The first 9 rows are patterns. Each new row is the sum of 2 different patterns, raised or lowered, with some noise. Before adding, each is slid sideways (what falls off one end comes back at the other) and multiplied by a number that may be negative. Names go in the order of the patterns.
Known rows, each followed by the names of its patterns:
[ -3  -6 -19  -8   1  26  19 -11   0 -14   4  10   0   3 -10   4   3   3
  13  -4   6  -6  18   3  17  22  15  -5 -14   8  -3  15 -19   5   7  -2
 -12  19  24  22 -35  -2 -11  37   3  -6]	S
[  8  20  -1   3  -9  15 -10  14   1   4 -12 -15  14  12  22 -21 -22  -1
 -18   3 -11 -36 -24 -10  18  18 -10   6  22 -26  17  -4  -7   7  -3  -7
  -3   4  -9   1 -20   2  -4   8  17  -3]	Y
[-26  25  19   5  -3 -14 -15 -17   5  25 -10 -11  -1  21  21   1 -11   9
   8   2  -4   4  -2  -6 -30   3  17   4 -12   4   6   3  14  -6  16  -2
  -7   9  15  11  -8  41 -11  -1  -3 -21]	J
[-11  -2  17  -9   0  -6 -31   0   2  -6  16 -14  27  18  21  -8   2  -1
 -11  13 -30  -9  -3  19  -1 -29  12  11 -12   4  27  -3   3 -11  -3   8
 -19  11 -16  13   3  -2   2  -3  17 -26]	B
[ -2 -20   1  -7  -2 -12  22  -7  -4   8   8  26 -16  25 -32 -28  13  -3
 -17 -10  -1  18  18   4  27   1   3  -6  11 -12  -1   8  -9  11 -25 -10
   2 -17 -33  41   4   7 -12  -1  27 -13]	F
[  5 -14   3   9  11   1  13  28  13 -10 -16  12   5   3 -25   0  -5   6
   2  23  -3  -2   6  -2 -11   0  -2 -35   2   2  34  -7 -13  -7   8   1
 -18  14  -3  -6  -9   6 -12 -19  -1   2]	H
[-19  17 -10  31   0  -8 -14  -5   7  24   9  -3 -21  12   2 -26  -7 -20
 -14  -7  10   7   4  -5  -3  -6  18 -22  10  21  -8  -1  -4   7   6 -14
  -4 -11 -16  -1 -34  -6  -7 -12  -4   6]	E
[  7 -24   5  10   3 -13   6 -12   3 -11  -2 -35 -16  -4 -24   4 -11   6
   6  10 -11 -15  12  12  17 -29   5 -22  12  -5 -29 -11 -21  13 -20  -7
   2  26   8   1  25  21  33  21  -4  15]	C
[ -1   5 -12  -5 -27  -6  15   2  -9   5 -13  22 -24  -9  22   7 -21 -20
   1   6 -11  11  26  11   9  16 -13  -8   4   8 -26   1  15  -6  -6   6
  26  32  11   2   7 -18  30 -17 -22   0]	Q

New rows, each followed by the names of its patterns:
[  9  29 -10  27  -4   2   0   1  13  15  13   4  -8  21   2 -10  -6   2
  -5  10  26  20   4  -8   8  -2  27 -22  15  23  -3  -5  14  26  23 -29
   0 -10  17   5 -24  -1  -3 -17  -4   8]	S E
[  3  23 -18  21  27   2 -17  78  24  16  14  22  41 -13  -7  -6  19   8
  32 -15  53  31  16  28  23  54  10  65  -4 -16  31  23   0  20   2  55
  45   6  38  38  38  13  25  17  10   8]	F Q
[ 29   6  24  34 -17  21  -2  13   0   7  21  30  22  15  38  21  39 -17
  32  21   2 -13 -17  27 -27  26  16 -15  18  18  18  30  -9 -12   8  -4
   8  19  15   8  26  38  16  25  17  33]	F C
[-24 -30   0 -28 -34 -36  11   3 -14  33 -23 -10 -19  11   4 -27 -42  -9
  -6 -51   9 -28  -5 -18 -11   4 -10 -17 -26   5 -20  -8 -30 -15 -37 -60
 -27 -15 -21 -28 -25 -12  -5  -9 -25 -24]	Y H
[ 17  16  -6  17  22 -14  12  23  24  -1  -6  24   8   4 -13 -12  -4   5
  16  -1 -21  11   1  10  24   5   8   4 -29  11   5  -1  23 -13  15  19
   9   2   5   4  12  23  16   8   6  20]	Y Q
[-13   3   9   4   9   6  24 -33 -17 -26   3 -16 -11  -1 -19   4   8  -6
  -9  28  11  -4  -1  -8  18  18  -8  30 -17  -4  24   9   3 -13  15  -5
  27  -3 -14 -29  -5  -7  -9 -15  13  13]	C Q
[  2  20  -7  -2  36   2  26   4  14  -1  -6  -7 -37  17 -11  -6   1  16
 -13 -23  -3  28  17  12  22  12 -21  27  15  19 -11  17  20  20  18  -2
  14   6  -1   1  23  47  -5 -17 -10  41]	J C
[ -5 -21  24 -38 -19 -15 -12 -23   4   8 -18 -11 -18 -25 -25 -14  16 -21
 -21  -3   7  14 -15  -8  -1   8   6  -4 -13 -24 -11 -43   2 -10  -3 -19
 -11 -15   5  18  -1 -23 -16 -26  25   3]	S J
[27 23 29 50 10 -2 14 69 41 34  3 40 49 38 50 75 53 27 -2 27 50 38 28 32
 21 41 34 63 28 32 37 21 31 29 39 -8 32 22 43 16 30 43 35 39  6 62]	S H
[ 26  14  16  -5   3  19  14  10 -14  -1 -23  -2  13  19  38  -7  11  32
  53  15   0 -12  14 -19  -6  31 -10  14  24   4  13  47   8   2 -17  14
  37  12   4   1  14  -4   5  -2  19  -1]	Y H
[  0  16  25  18  25   4  53   8  58   9  23  52  44  28  -7  25  60  23
   9 -12  20   8   8  -1  21  34  10  -2  29  29  14  32  33  12  35  19
  42  23  53  36  17  49  17  40   4  17]	S C
[-22 -20   0  15 -12  -8  -6   6   3 -10  -4   0 -24  -9  -9  -3 -25  11
  -2   1  34  12 -20 -37   0   8  11   1   7   6 -28   5   8   4 -21  -6
   8   5  -9 -10   5  -2 -12  -9   0   8]	J H
[ 34  14  16  17   2   0  10  24 -11  -3  -3  22   8   6  -9  11  15  -7
  46  -2  23   2   2   4  -8   3 -25  -9 -23 -11   1   8  -5  20   7   3
  20   6  17  -6 -12  23   3  20  12   8]	F C
[  1   9   2 -24   4 -28 -12  -1 -36 -34  25   7   7  -5 -18 -31 -30 -11
  10 -18 -17 -25  19  -5 -26 -15  -3  -4 -16 -18   2 -11 -10 -24 -10  26
  -5 -16  -1  -5 -13  13 -28   8 -36 -17]	J E
[-38 -15 -40   6 -22 -24 -12 -15  10 -49  -8 -45 -30 -14 -22 -36 -49 -20
  -6  -9  -5  -9  -2  -6 -11 -17 -27 -21 -20 -17 -31 -46 -30  -6 -34 -64
  18 -11 -23 -26  -3  -1 -28 -29 -37 -12]	B F
[ 12   4 -15  -3 -15 -26  17  14   2  -6  -7 -15  -3  -1  17 -15 -23  -4
   7  -2  -1 -13   8  -7   3 -15  -1  -7   0 -15 -10   2 -14   1  12   2
  11   6  -2  31  11  -3  -8  -4  12 -14]	Y J
[-11  10  16   0  -1  29 -14  11   2  -1   8 -12  13   5 -15 -15   5  37
 -20   3  31  16  16  24  23  -7  -7  -6  18   3   0 -23  23 -19 -41  -2
  10  19 -14  -8  12  26  12  20  -2  34]	H E
[-35   3   4 -29   3 -29   6 -25 -29 -16 -25 -24 -34 -15  -9 -19 -41  -8
 -12 -22  28 -23   6 -12 -38 -12 -47 -26 -17   0 -19 -30   5 -27  -5 -11
 -26 -44 -19  23 -23 -24  -7 -23 -47   1]	B E
[-21 -19   2  -8 -12   8 -15  -8 -26  -6 -35  -7 -10 -15   6 -31 -31 -25
 -29 -51  29 -27 -10 -25 -19  -2 -17  -5 -24 -39 -27 -28  -7   4 -31 -25
 -14 -24   0 -33  21 -35 -52  -6 -30 -31]	S F
[ 11 -33  37  16   5   0  23 -50 -24  -6 -25 -18 -40  18  -9 -15  -1   6
 -19   5  -9  -6  -4 -28 -20 -30 -11 -27   8  27 -22  -9   8  -2   5 -49
 -39 -16 -23 -19 -13 -11 -49   1  -8 -24]	B F
[  5 -10 -32 -20  -9   7   5  -3  15   2 -11 -14  -5 -33 -12  -8 -31  -2
 -37 -15 -18 -22 -53  28 -11   3 -13 -21   6 -38  -1 -17 -10  -9 -15 -16
  31  -3  -9 -16 -15  20 -31  -1 -25 -49]	Y F
[  3 -21  20  -3 -21  12   9  32  -7 -17  10  17   9  12   1  24  12  -4
  15  12 -11   9 -21  17 -59  13  10  18  24  18 -41 -21   0  24   3  13
  40   5   0  23  17  -5 -22 -19   6  15]	J E
[-55 -39 -12 -11  37   1 -51 -38 -12 -11 -20  12  -3 -25 -47   0 -16 -33
 -35 -32 -10 -18 -20 -15  -5 -11  -5  15   3   4 -34 -19 -15   0 -44 -20
 -23 -22  -6  -6 -17 -10 -18 -31 -36  -9]	J H
[  4  11   2   8  -2  31   2  12  47  -4   9   1   5 -40  19  22  28  -3
  -5 -11 -37  11  32  -8  11  -7  52  43  28 -10  16  12  -2  16 -17  -3
  -1  -1   8  -5  22   7   0  17  36  18]	J B
[-19 -14 -16  15 -19 -13 -18  -5   1   4  -2 -26  -2 -12 -19  11  -1  12
 -12  18 -16 -16  -3  -2 -14 -28  -2 -14   2  -9  16  13 -24  -5   1 -26
  32 -33  -3   8  11 -10 -16 -12 -39  -1]	B Q
[-12   4 -18 -19  13   2  16  13 -17  26  -5 -22  -1  -5 -18  -3 -27 -11
 -43 -21  -8 -23 -20 -24 -53 -22 -19   9 -21 -10   3 -17  10   5   2 -40
 -19 -31  -2 -15 -26 -39  -8 -15 -46 -11]	E C
[ -6   9   7  33  24  20  -5 -30  20  15   6   3  -2  27  29  28  21   8
   7   5  18 -25   0   5  -2   9 -13  45  12 -11   7  38   8  -2  11   3
  11 -14  23 -15   5  11   9  14  -4  25]	B H
[ -1  -3  26 -11  -8  -5 -29   9  -2  -9  10 -24  26   9  23 -22  -3 -17
 -27  -1 -23   3  -9  17 -13 -10   5   3 -10  14   9 -24 -15  20   0  16
 -47   7 -10  13   8  15   9  -3  -8 -38]	S B
[-23  15  -7   8 -10  17  27   2  -6  -5  47  36  -2   9  12  20  44   8
  15 -17  -6  17  17 -18  30  -5   7   1  -2   6 -17  10   3  42  -1  14
  -1  15  -1 -25  20  -6 -19  -1   9   4]	Y H
[52 19 15 51 19 28 17 14 14 38 42 40  6 34 57 25 20 13 35 20 20 20 27 43
 23 20 32 37 44 38  6 22 20 44 28 18 38 30 10 22 54 16 35  3 32 33]	H Q
[-47 -28 -21 -16 -27 -10 -21  -8 -27  -2  -9 -36 -21 -25 -10 -11 -26 -12
 -29   6 -38 -61 -28 -51 -29 -36 -44 -35 -26 -10  -9 -34  -1 -19 -34  12
 -31 -28 -18 -18 -22 -34 -21 -38 -34 -39]	Y E
[-13  -2  20 -14 -13  21   1 -13  11   4  15 -14 -16  -3   7   2 -33  27
 -14 -26  -1   2  -9 -24  -9  10   5  -3  13   4  36   1  13  30  12 -16
   1  -7   7 -29 -22   4   5   6  -7  -7]	H E
[ -5   8   0 -31 -18  13  20  -5  -4 -44 -28 -19 -17  29 -20  -4   4  31
  10 -12   0  19  25 -24   2 -15  11 -10 -54  -6  -2  17 -30  -1  10  26
  20  -4  36  17  23  28   9  26  -1  18]	J C
[ -2   4  17 -33  -7   3   4  -8   8  38 -12  -1  13   3 -16   3   3 -52
   1  16 -11   9  -7  47  44  27  -6   7 -16  17  -3 -46  -9  -4  21 -10
 -31 -14   5   4   4  17   1  -9  10 -25]	B Q
[  0   7  21   8   6  12   4   4   3 -15 -28  25  14   1 -30  24  -3  -7
   8  27  -7 -24 -22 -11 -10  -6  15 -58  18  24  33  -4 -15   7  13  27
 -10   0  -4   4 -11  16 -29   5   9 -17]	H Q
[ 14 -24   1 -14  23   9  -6  11  29  45  32 -33  10  -4   1   2   0  -3
 -18 -11 -20   0   4   8 -45 -19 -18 -22   6 -14   5  -5   9 -12 -14  18
   5  16 -36  13 -22  20   8 -20 -17 -33]	S C
[ 38  36 -13   4  14   3  11 -29 -17  -4  -7  -1 -18  13  -1   4   6  11
   6  -4  15   9   4   4  34 -40   6  -2   9   4 -21  20 -12  11  -1  18
  -1  11 -17 -12   5  -4  -8  -8   5  -3]	B F
[-24 -10  40  12   7  34  21  33  39  39  43  36  27  29  37  41  34  36
  35  32  14  13  24   7   7  68  20  22   5  45  44  31  15  14  47  28
  40   6  58  25  22  13  27  45  -5  31]	F C
[ 35  53  21  28  13  30  15  22  21  13   5 -11  31  26  49   5  22  37
  49  36  20  30  25   4   8  18  18  10  18   1  10  53  11  16  12  25
  26  26  24  18  44  10  33  30  50  30]	H C
[ 11  38  50   0  12   5  41  25  24  34  28 -10   6   9  53  10  19 -11
  26  21  20  26  39  27  22   2  24  30  11  31  25  10  18  16  22  21
   9  21  14  21   8  20  10  -6  14   3]	S J
[-14 -22  17 -15 -21  15 -26 -10   7  -6 -10  -6 -15   6   0   5   6  -5
  13  -8 -11 -14  -2 -23  -7 -26  -2 -21 -12 -33 -28 -24   9   0 -25  -5
 -32   9  13   2   7  -4   2  37  19  25]	Y C
[ 17   6   2  20  16  -3   3  14   7  23  18  -3  11  16  28  26  18   8
   8 -23  30   9  -3   0  11  17   4  15 -13  15  17   4  10  21   8  17
  19  -4  21  11 -18 -22  27  25   4  14]	J Q
[  1   0 -13  -3  14  -7   5 -18   8  -8  -1  36   0   4  13 -16  34 -25
 -15 -13   7  -7  12  -3  -8   5   6   6 -12   1  19 -30 -21  11   7 -35
  -1  11  11  13  -1  20 -18   8 -17  -1]	B E
[  7 -14 -12 -39  19 -34 -21 -30 -22 -47   1   2  -9  -3 -42 -16 -55 -33
  12 -30 -39 -27  -1  12  -6 -26   8 -12 -15 -24  -8 -28 -25 -40 -23   3
 -31 -35 -14 -26 -37  23 -21  -1 -29 -24]	J F
[-33  -1  -8 -47   9  -4 -10   2  29 -16 -13  -3   2  16 -45  11 -36  17
  -5 -28 -11 -23  20 -42 -20  -3  32  -6  -5   9 -16  20  14 -13  21 -10
   2  15  22  -9 -13   0 -24   9 -40 -15]	B C
[ 27  39  33  39  48  26  31  44  14  32  -3  -9  14  31  19  21  18   0
  21   0   1 -20  -5 -22  -6  20  36  14   7  18  11  -1  10  37  28 -19
  12  -3  16  -9 -14   4  -2  13  -2  15]	H C
[ -3 -50 -28 -32  29  -5  -8 -23 -22  10 -18  -8  10  -5  -8 -47  -3   9
  -8 -14  -4 -19  -4  15   0 -15  -7 -26  -9 -29 -31 -23 -17 -13 -24 -18
 -35  21  10 -12 -27 -23  32 -25 -25   2]	S B
[ -8   6 -36 -11   1 -16 -24   8  -9 -28 -14 -16   6 -12  -7 -18 -29 -11
   8 -16   6 -28  -1   6   2 -32  -8 -13 -12  -9 -27 -28 -13   2  -1 -22
 -11 -10 -36   9  28 -11   7 -21  -5  22]	Y B
[  1 -19 -21   8  -4 -21  12  12 -20   0 -12 -15 -19 -42  -8 -22  -2   5
 -29   3   4   6 -27 -21  -1   7   3  -4 -23 -31  -1  -9  -4 -10  -3  18
  -7   2  -1   6  -9 -19  10 -37 -32 -17]	B Q
[ 19   5 -32  23 -39 -53   5 -14 -15 -14 -16  21  -1   7   4 -11  -6 -16
   3 -32   8   5 -14 -11 -25 -17  -2   0 -38  26  -2 -14  -9 -29   2 -37
  -5 -27  -7  -7 -21   2  16 -13 -27  -1]	B F
[ 12  17 -13  -5  12  12  13  19 -12 -13 -24 -24 -11   7  19 -24  23 -25
  -2   3  -6   6   5 -25 -10 -17  46  18  11  -2   3  11  15   9  14  27
 -16 -16 -48  11   7  27   1 -16 -24 -12]	S E
[-30  -5 -18 -35  -2  13  34   1 -11  -5   4  23 -31  23  21 -10  -4   3
   1  -5 -11   1  -5 -23   3 -25   5  -3   0  18  18 -24   7   1  36   6
 -24 -11  -6  16  27  29  -3 -18  18   3]	H E
[ 17  -5 -29  48  23   7  -2  10  38  -9  12   1   9   1   3   5  28  -4
  -1  15   7  19 -16  38 -13 -27  18   4   7  -2  11  20  25  -1  36  11
   7   4  27  -4   9  37  -2  16 -37   3]	F H
[-11   2  18  22  53   6  11 -21  14  43   1   4   9  10  -9  14  21  16
  18  -3  42   4  40  21  22   5  -6  20  -8  45   0  16   4  16  -1  35
  58  31 -26  12 -14  58 -10 -12  -9  11]	S B
[-21  31 -32  -7  22   1   3 -11   4  14  22  13   2   0  35   0  14  -6
  21   0  -1 -20  24 -14  -1   2  20  -6 -26 -30 -15 -10  26  -4  -5  17
  24  15   1   8  -5 -10 -23 -19  -6   3]	E Q
[ -2 -13   6 -59   5   4  -6  -9   5  -4  -8  18  -6 -36 -12  -5 -45   3
 -29  40 -10 -41 -24  14   7 -28  -3  -3 -27 -43 -15 -30 -42  -1  -2  -9
 -31  15  -4 -14  -4   5   9 -22 -47 -34]	H Q
[-33 -51  10 -45 -30 -12  11   7 -34  24 -26 -12  12 -26 -19 -21 -45  -1
   4 -13 -11 -15 -30 -23 -22 -33 -56 -31 -31 -34 -38 -39 -12 -28 -36   3
 -33  -3 -18  -5 -26 -26 -43 -24 -25 -55]	F C
[ 20   7 -10   8   5   4   1  -8  15  15   5  19  36   9  15  -7  40  16
   8 -18   9  12  31  19  26  -4  18  19  -7  -1  -1   1 -17  19  18  38
   3   1   2  29  -1   4  36   4   6   2]	H E
[-40 -13   0  -4 -10 -40  12  -6 -22  -6  16 -27 -26 -34  14  -4 -14 -30
 -22   2  -6  -7   5  -5   1 -46 -32  -2   0  -5 -14 -22 -30 -13  -2 -18
  -3 -20  -4   4  -1 -11 -24 -12 -29 -18]	S B
[-14   5 -13  10  10   7  39  11  36  29   5  30  23  -6  26  17   5   7
  -3  22  -3  27  37   3  24  41  22  22  15   2  15 -10  24   7  30   7
  28   8  -1  31  16  49   9  -1  27  29]	Y F
[  5  10 -13 -24  -5  16 -14   8  -4 -10  10  14  -6   9   6  33  30   0
   3  -8  14  -4  -5 -21 -13  13   5   1 -12  31  19  -1  26  40  27  23
  -5  15  16 -23  19   2  17   0  10   0]	B C
[ -3  14  12  26   1  69  -1 -11  -1  -8 -25  39   1  31   9 -30 -18   8
  27  27 -11   4  -7  -1  13  -4 -22  26  20   2  -9  33   1 -15 -20  12
  15 -16 -39  -4   9   1  35 -31  35  23]	J Q
[  3  31  26   9  11   9  14   0  -3 -19   6   2   6 -15  27  12  11   9
  16  -9  13  10  32   5  34  38  18  40  17  23  -1   2   1  23  24   6
 -10  10  25  -9  33   2  17  27  14  33]	E C
[ -3  12  16 -27  12  18  -2  24  16  20 -15 -26   9   8 -24   6 -11  27
  19   4  23   2  21 -23   1  -7  16   1  -4   6 -40  -3   7 -13  -2  20
  29  23  14  -3  24  -6  -7   2 -23 -10]	B F
[ -6 -26  -2   8 -17  -9   3 -10 -14 -31 -17   5  -9  -7 -20  -2  10  -8
  -3 -13   1 -36 -12  -8   0 -12   0 -12 -25  16  -9 -12 -17 -11  18   8
   0 -13   5 -15 -12   4 -20 -16  -2  17]	B H
[ 47  15  27 -11  36   6  17 -14   4  -4 -26   0 -11   5  -5 -22   1  16
   5 -10 -24  -1  -6  31  19   8  14  55   3  23  25  -3  22   0  -3  -4
  20  14  -2 -18  -7  30   9  40  -4  18]	Y C
[ 46  32   9   9  24  28  16  28   5  24 -22  11  20  -1  -8  60  21  25
  37  15  38 -20  21  12  25   5  13  23  24  13  18  32  19  49  19  38
 -10 -10  39  11  -3   2  16  21  10  12]	F H
[-17   9  13  -5 -10 -13  24   6  -7 -16   3  -9 -20  26   8  -3  -9 -16
  13 -25  -9 -26  14  -7  -9  13  -6  31  -4  30 -30  -4  21 -31 -33  24
   6 -24  -5 -16  -5 -14  -8  31 -23   3]	J B
[  0   4  10   1  10 -11 -24  -3   0 -46  12   0  13   3  30 -28 -12  -5
  15  26  -1   3 -21   3  29  11  19 -16  -2  34  32   5 -20 -18  14  -6
 -18  30   7   3  -3  -8  12   5   0  -5]	Y J
[ 37  -5  11  -8  -1 -12  13  28  -3  22 -23  20   7  -8 -11  53  -3  -5
 -16  41  32  11 -23  -7  17   7  13  18  33   5 -14   0  25  31  10  27
 -23 -10  17  16  -5   1   7  12  27   8]	S F
[ 45  21   6   2  20  30  32  38   7  43  22  21  11  44  23  15  12  12
  10  13   5  60   1 -11  26  36  39  12   3  39  28  30  30  22  50  19
   2  32  35  15  28   6  33  -9  30  21]	J E
[  2   7  -1  42  12  70   2  32  30  22  35  46  46  28  27  42  16   0
  27   4  22   2  55  40  12  16  40  36  44   1  46  38  -3  16  16  20
  42  20  20  10  31  25 -20  25  25  10]	E Q
[ 24  12  24  21  14  -3  12  20  35   3  -5  13  28   6 -10  13  27   3
  18   8   5  14  18  27   7  13  17  17   4   9  23  19   9 -16 -16  22
   6   9   6   9   1  15  21  27  17   9]	H C
